All groups share one centre, and each spreads out both ways along 9 directions, with some noise.
In the rows, zero is written as 128.
Some rows, each with its group after it:
[ 93 147 115 110 148 139 147 124 167  72 170 155 128 140]	Q46
[140 112 132 121  40 125 130 114 117 113 173 181 148 141]	Q822
[128 103 106  89 109 159  84 182 117 124 176 121 133 137]	Q625
[151  96 108 139 188 163 114 141 177 127 110  89 163 168]	Q368
[115 118 113 127 133 157 133 141 137 128 142 130 106 140]	Q46
[134 115 162 148 122 128 109 125 129 114  97 132 171 137]	Q46
[110 128 143 140  65 129 128 147 111 119 128 149 135 143]	Q625
[124 147 162 124 127 109 141 118 146  92 127 150 137  89]	Q46
[138 176 159 103   8  95 154 173 122 112 142 136  85 100]	Q952
[146 129 173 134 102 140 138  96 138 111 128 195 142 123]	Q822
[142 149 130  82  91 165 155 151 180  90 168 154  84 145]	Q46
[161 158 121 116  98 123 173 175 172 118 155 135 131 144]	Q611
[172  66 159 109  85 118 155 117 154 147  80  84 114  96]	Q625
[ 95 147 130 144 140 121 113 133 117 116  80 109 131 134]	Q368
[120 114 147 104 103 135 145 156 129 135 128 119  83 112]	Q63
[101 127  75 144 187 189  88 131  94 153 166 143  91 129]	Q46
[110 134 149 166 107 187 144 147 157 118  82 158 119 221]	Q46
[138 189 119 116 173 156  30 148  90 111 144 138 151 132]	Q952
[142 124 135 100 125 108 142 135 159 102 140 115 155 105]	Q611
[136 111 166 127 123 128 134 131 127 145 102 140 125 134]	Q822
[120  64 104 185 120 164 171 142 170 134 157 138 164 205]	Q611
[ 96  99 171  82 106  67 157 115 137  93 148 113 127  38]	Q368
[136 103 171  97 180 144 106 103 144 109 117 140 137  82]	Q63
[ 90  83 136 151 139 152 111 154 119 129 101 119 160 159]	Q625
[138  96 140 113 151 167  91 177 132 148  92  87 127 138]	Q625
[127  90 165 122  99 131 151 114 142 125 103 123 111  98]	Q611
[145 130 125 133  95 149 142 160 152 124 148 134 119 147]	Q822
[152 122 159 141 120 158 140 123 165 111 110 148 124 112]	Q822
[115 137 169 108  47 102  83 152  80 126 110  91  95  78]	Q611
[111 142 130 120 136 119  83 108 102 103  77 102 133  99]	Q63
[ 61 127 235 203 135 120 130 132  87 118 107 194 161 113]	Q368
[124 162 148 135 147 125 145 170 165 105 138 109 118 116]	Q611
[171 148 114 150 191 202  90 132 164 123 117 151 149 184]	Q368
[147 143 129  86 124 108  80 142 119 108 154 104 152  84]	Q46
[130 102 178 152 129 124 160 137 162 122  97 122 147 124]	Q368
[138 149  77  93  47 107 161 113 152  93 122 115 107 134]	Q368
[154 131 151 149 105 146 145 105 157 107 124 173 144 133]	Q63
[116 134 153 122 124 159 107 141 132 114 116 131 103 126]	Q952
[142 105 140 131  70 113 139 128 135 115 140 139 161 135]	Q611
[134 123 149 117  75 147 153 128 147 109 119 156 104 135]	Q46
[110 114 144 155 147 115 147 118 155  95 128 135 177 139]	Q822
[111 130  69 167 164 118 151 135 175 109 180 101 166 184]	Q625
[112  99 108 117 103 137 113 104 118 114 155 146 130 126]	Q625
[148 110 115 113  98 132  97 167 126 126 177 123 163 148]	Q63
[ 94  64 177 177 109 176 175 147 218  78 177 151 154 207]	Q952
[148  83 131 121 115 104 198 107 200 114 144 103 134 116]	Q625
[118 140 132 108 105 124 145 140 139 106 147 129 104 103]	Q952
[103 105 121 154 115 132 134 116 127 110 118 130 151 148]	Q63
[150 115 181 145 123 127 132 150 153 118 152 152 169 125]	Q368
[122 108 157 140 146 161 175 165 166 136 157 151 109 146]	Q63
[110 121  93 113 103 143 124  88 124 101 117 140 109 131]	Q368
[116 144 148 117 134 116 151 147 155 105 122 112 103  98]	Q611
[ 91 165  83 121  91 113 105 160 101  99 202 144 143 157]	Q822
[187 126 145 110  86  66 154 186 178 118 126  74 193 126]	Q611
[160 110 136 164  91 132 153 163 149 151 111 121 159 170]	Q952
[126 146 122 107  85 101  98 149 102 119 123  92 124 115]	Q625
[ 92 150 133 134 133 121 158 114 140  97 119 140 106 112]	Q625
[108  75 113  98 114  93 153 146 153 118 128  53 130 110]	Q368
[ 76  42 140 101 169 222 138 171 151 117 154 179 112 137]	Q625
[115 147 195 140  80  70  89 123  95  95  57 112 197 114]	Q46
[144 142 131  77  96 134 149 131 155  97 186 160  89  81]	Q368
[161 142 137 119 127 177 145 149 175 113 124 138  78 104]	Q822
[136  93 161  79 142 128 177 141 190 117 109  78  66  67]	Q952
[ 80 140 147 141 183 130  97 122 132  87 121 122 161 127]	Q952
[117 104  99 101 111 104 143 114 126 113 113 125 159 134]	Q611
[171 121 169  92  95 105  82 119 120 106 120 121 175  85]	Q368
[170  91 155  88  42  24 170 134 161  98 124  90 216  91]	Q611
[164 114 133 133 142 166 105 116 168  91 143 144 166 116]	Q822
[124  44 132 106 145 164 183 138 190 129 132 112  96 117]	Q625
[170 123 134  93  87 145  63  84 107  98 146 167 156 100]	Q63
[140 148  79 125  78 123 142 165 138 115 210 153 155 161]	Q952
[200 174 144 109  74 149 126 172 174  95 154 135 115  88]	Q822
[114 176 113 144  91 139 116 139 114 108 133 151 118 142]	Q63
[138 166 178 109  71  99 154 149 130 119 102 134  96  94]	Q822
[123 138 126 110 125 157 124 160 154 113 127 117 105 155]	Q46
[ 95 117 101 137 124 130 150 120 168  61 153 118 133  92]	Q822
[ 78 156  87 169  82  84 126 129  78 105 155 156 196 168]	Q952
[142 102 155  69 117 136 163 207 158 144 192 111  75  97]	Q63
[ 93 170 172 196 122 134 170 167 139 126  61 139 123 174]	Q46
[144 105 135  96 103 159  92 142 129 123 163 114  96  99]	Q611
[169 113 159 157  30 130 208 126 138 167  73 166  92 129]	Q952
[ 75 131 101 131 152 136 174 145 160 108 130 104  80 129]	Q63
[161  84  49 136  96 148 138 163 177 127 184  92 159 197]	Q63
[199 167 102  83  47  95  96 140  78 147 148 145 149  89]	Q952

New rows. What belongs after each?
[143 112 116 127 129 120 155 108 156 104 127 160 194 154]	Q611
[185 184 122 118  50  91 170 156 115 150 121 147 114  99]	Q952
[195 162 164  93  50 124  88 206 116 127 206 143 141 115]	Q368
[102 168  86 148 112 150 101 163 106 136  75  98 102 182]	Q368
[138 174 167  88 127 121 136 225 142 132 155  99  85 102]	Q63
[136 124 186  99  75 186 124 145 164  99 150 155  54 118]	Q952
[124 160  83 138 146 136 141 180 125 149 129 105 113 149]	Q952
[115  72 161  83 127 166  74 131 101 107 130 159 154 100]	Q625
[ 57 138 129 103 148 101 160 166 129 103 171 107 102 102]	Q63
[111 120  72  58 152 103 115 154 137 109 158  69 132 104]	Q611
[181  48 162 102 151 165 154 151 246  99 184 100 148 136]	Q952
[113 190 108 145 114 118 155 180 137 119 146 130 118 145]	Q952
[112  65 166 114  89 126 147 138 167 104 130  92 132 128]	Q952
[151 100 116  88  78 145 110 181 124 148 180 117 106 135]	Q63
[127 123 147 142  74 142 118 139 124 112 141 152 145 153]	Q952
[111  96 138 123 143 133 139 124 159 106 109 110 136 131]	Q46
[149  91 146 144  83 122 122 143 141 123  91  96 160 123]	Q822
[184 119 125  97 131 114  98 151 161 111 126  69 168 110]	Q63
[110  80  50  90 106 157 135  71 142 110 120 116  90 141]	Q368
[107 125 105 112 168 152 105 112 127 112 133 119 104 119]	Q625
[150 115 121  80  94 149 138 123 165  91 188 156 120 124]	Q46
[130 205 148 113  80  84 145 151 118  98 111 153 145 119]	Q611
[142 195 153 125 144 118 168 208 156 149 150 134 101 175]	Q822
[143  97  98 115 139 148 170 138 166 135 116 127 131 160]	Q611
[129 191  93 133 122 163 125 167 142 120 135 137  88 167]	Q368
[107 177 132 114 123 134 122 169 123 104 197 164 121 134]	Q63
[147 138 145  98 164 137 145 100 137 126  88 142  85  58]	Q952
[140 166 167  97 137 184 145 199 168  90 187 204 117 115]	Q625
[ 93 125 106 163  51 132 120 137 109  95 117 126 138 129]	Q822
[113 200  90  54  99  89 109 145  97  91 160 135 117  91]	Q611
[155 128  87  99 151 142  82 121 112 117 229 155 148  87]	Q46
[151 152 147 168 128  84 127 121 140 136  56  61 148 133]	Q625
[ 86 164  77 118  98  99 129 102 120  87  67  89 119 139]	Q368
[168 117 153 109  80 115 121 171 122 166 145 123 153 170]	Q822
[143 123  94  70  49  98 141 110 121  99 175 165 150 115]	Q611
[112  63 122 114 167 172 115 152 146 116 156 135 162 144]	Q625
[109 125  57 100 152 136 168  86 180  83 105 103  99 133]	Q368
[119 155  89 127  84 153 165 160 146 120 153 133  66 144]	Q63
[109 138 134 103 151 153  90 112 148  69 195 169 147 118]	Q952
[139 130  86  62 102 112 115 100 145  88 127  97 116  95]	Q368
[120 104  99 112 142 123 146 102 165  98 119 104 141 128]	Q368
[115  59 120 144  96 160 159 122 149 122 161 164 148 163]	Q625
[118 125 129 155 155 154 125 169 157 123 145 111 133 159]	Q611
[198 137 145  93 105 120  91 149 148 109 157 132 182 116]	Q611
[131  77 182 125  48 146 179 116 180  96 150 160 112 128]	Q952
[161 143 133 152 116 159 137 146 131 143 157 170 113 122]	Q46
[133 120 181 126 131 129 131 142 151 120  76 102 117 104]	Q952
[107 162 169 147 119 103 162 157 157  82 136 152 166 125]	Q625
[109  88 179 128 136 140 102 108 123 117  97 110 109  83]	Q611
[125 190  79 134  87 154 166 147 151 114 100 131  62 169]	Q368
[106 138 121 149 122 131 142 150 127 127 113 121 122 147]	Q952
[ 86 104 162 151 139 210  90 108 109 127 128 156  51 115]	Q611
[172 106 148 123  95 151 108 199 135 150 185 129 161 165]	Q63
[122  88 176  71 100 101 127 143 120 121 166 113 109  44]	Q368
[135 162  61 177  62 102 147 119  78 137 172 203 196 176]	Q952
[118  94 142 146 160 130 139 104 149 111 145 156 184 158]	Q822
[103 126 112 128 142 128 121 134 124 119 125 117 126 125]	Q952
[118 118 148 108 108 122 135 148 133 112 121 118 118 103]	Q625
[100  92 173 147 124  96 138 150 129 128  95  89 159 115]	Q368
[120 105 139  88 170 142 149 155 202  90 172  84 105 105]	Q952
[111 155 150 119 154 100 127 151 121 129 151 133 149 152]	Q822
[144 155 111 125  99 192 110 151 136 113 141 151  76 123]	Q822
[115 207 200 144  93  94 106 200 123  98 134  90  97  78]	Q611
[ 60 107 176 117 113 121 210 106 158  69 140 192 120  79]	Q625
[188 142  98 104 139 102 118  78 167 119 148  80 114 101]	Q625
[160 156  95 139  75 147 146 170 159 127 130 124 125 182]	Q368
[120  98  98 101  97 116 102 132 125 105 169  99 155 117]	Q822
[106 123 127 105 131 122  55 103  53 127 117 122 126  69]	Q46
[122 170  94  61 119 144  83 174 157  71 187 113 131 156]	Q46
[ 79  56 112 135 116 121 137 121 142 109 143  99 156 149]	Q952
[139  75 178  80  45 144 148 118 192  67 216 157 119 109]	Q952
[191 200 141 170 149 147 110 191 164 147 102  99 129 172]	Q625
[100 114 160 101 113 143 102 118 130  89 136 136 115 109]	Q952
[ 66  75  81 128 110 145  97 108  64 145 140 121 105 121]	Q46
[140 157 106 128 109 108 131 167 136 120 198 133 149 117]	Q46
[155 199 149 136  70 102  90 120  95 114 110 140 138 118]	Q625
[ 72 147 123 139  94 128 165 168 140 106 112 109  90 160]	Q46
[ 89 112 112 147 154 102 143 148 144 110 152 105 181 164]	Q822
[125 153  71 152 123  93  75 132 130  80 145  91 230 167]	Q63
[117 124 159 142 117 100 165 147 167  92 150 112 146 113]	Q611
[124 126 155 110 168 127 158 190 174 119 197 125 136 128]	Q63
[184 108 161 128 129 129 161 147 171 139 121 113 129  94]	Q46
[147 154 137 104 144 134 143 182 157 141 144 111  99 134]	Q822
[168 105  98 149  93 138 137 102 173 103 126 129 169 156]	Q63
[110 163 178 162 104 130  92 152 104 111 114 132 132 122]	Q611
[166 140 111 119 154 167  86  98 149  94 146 159 154 129]	Q63
[133 116 132  48 155 146 176 132 222  77 151 108  76  94]	Q46
[165 168 172  94 108 123 116 162 116 147 130 141 101 125]	Q822
[168 187 109 130  46  92 146 175 107 140 143 147 137 127]	Q952
[ 86  93 127 131 127 160 121 148 123 135 122  95  69 125]	Q611
[157 127 145 139 122 145 138 159 168 123 118 117 136 132]	Q822
[163 118 161 108  97 144  83 134 133 114 136 137 154 119]	Q952
[213 190 146  94  86 128  66 122 116 127 132 135 117 100]	Q625
[104  52 121 162 173 114 115 110 126 130 116  94 203 135]	Q46
[144 216  95 120  95 135 118 174 136  99 162 131 101 138]	Q63
[135 141  74 142 100 112  82 142 112 128 163  89 165 172]	Q625
[119 143 115 111  95 140 106  90 111  96 129 155 113 103]	Q63
[123 127 115 125 154 190 127 140 132 145 105 138  81 152]	Q611
[127  65 164 112 112 145 133 160 146 123 121 130 153 120]	Q625
[ 73 158 146 126  64 137 139 138 102 105 155 149  51  96]	Q611
[ 92  98 157 126 127 121 163 146 147 106 112 121 134 111]	Q625
[146 102 127 124 126 126 147 158 185 108 186 110 145 125]	Q611
[ 54  90 155 128 191 148 112 120 172  61 156 111 149 135]	Q952
[147  92 143  70  83 104 123 114 129 115 124 110 128  76]	Q611
[150  55 172 131  93 144 154 107 168 124 132 127 131 111]	Q611
[121  98 151  82 166  84 152 114 148 125 170 126 165 128]	Q822
[138 150  89 109  16 111 147 154 125 113 166 128  97 129]	Q63
[126 129 150 143 128 142 139 110 144 107 146 180 149 147]	Q822
[103 124 142 125 118 116 134 132 149  91 153 129 146 126]	Q952
[125 128 124 153  80 129 159 119 123 128 132 178 144 145]	Q952
[110  87 123 103 134 167  95 139 113 134 171 137 103 114]	Q368
[139 157 125 144 156 108 167 124 158 106 137 152 159 117]	Q952
[113 139 124 101 135 134 147 118 140 107 168 144  93  85]	Q46
[ 87 105 122 104  93  93 132 171 138 103 145  58 129 120]	Q952
[132 160 182  85  90 125 100 154 104 102 112 150 111  71]	Q625
[130 198 148  81  50  63  67 168  61 110 161 125 161 110]	Q822
[132 185 182 130  62 128 169 203 131 140 126 147  70 123]	Q63
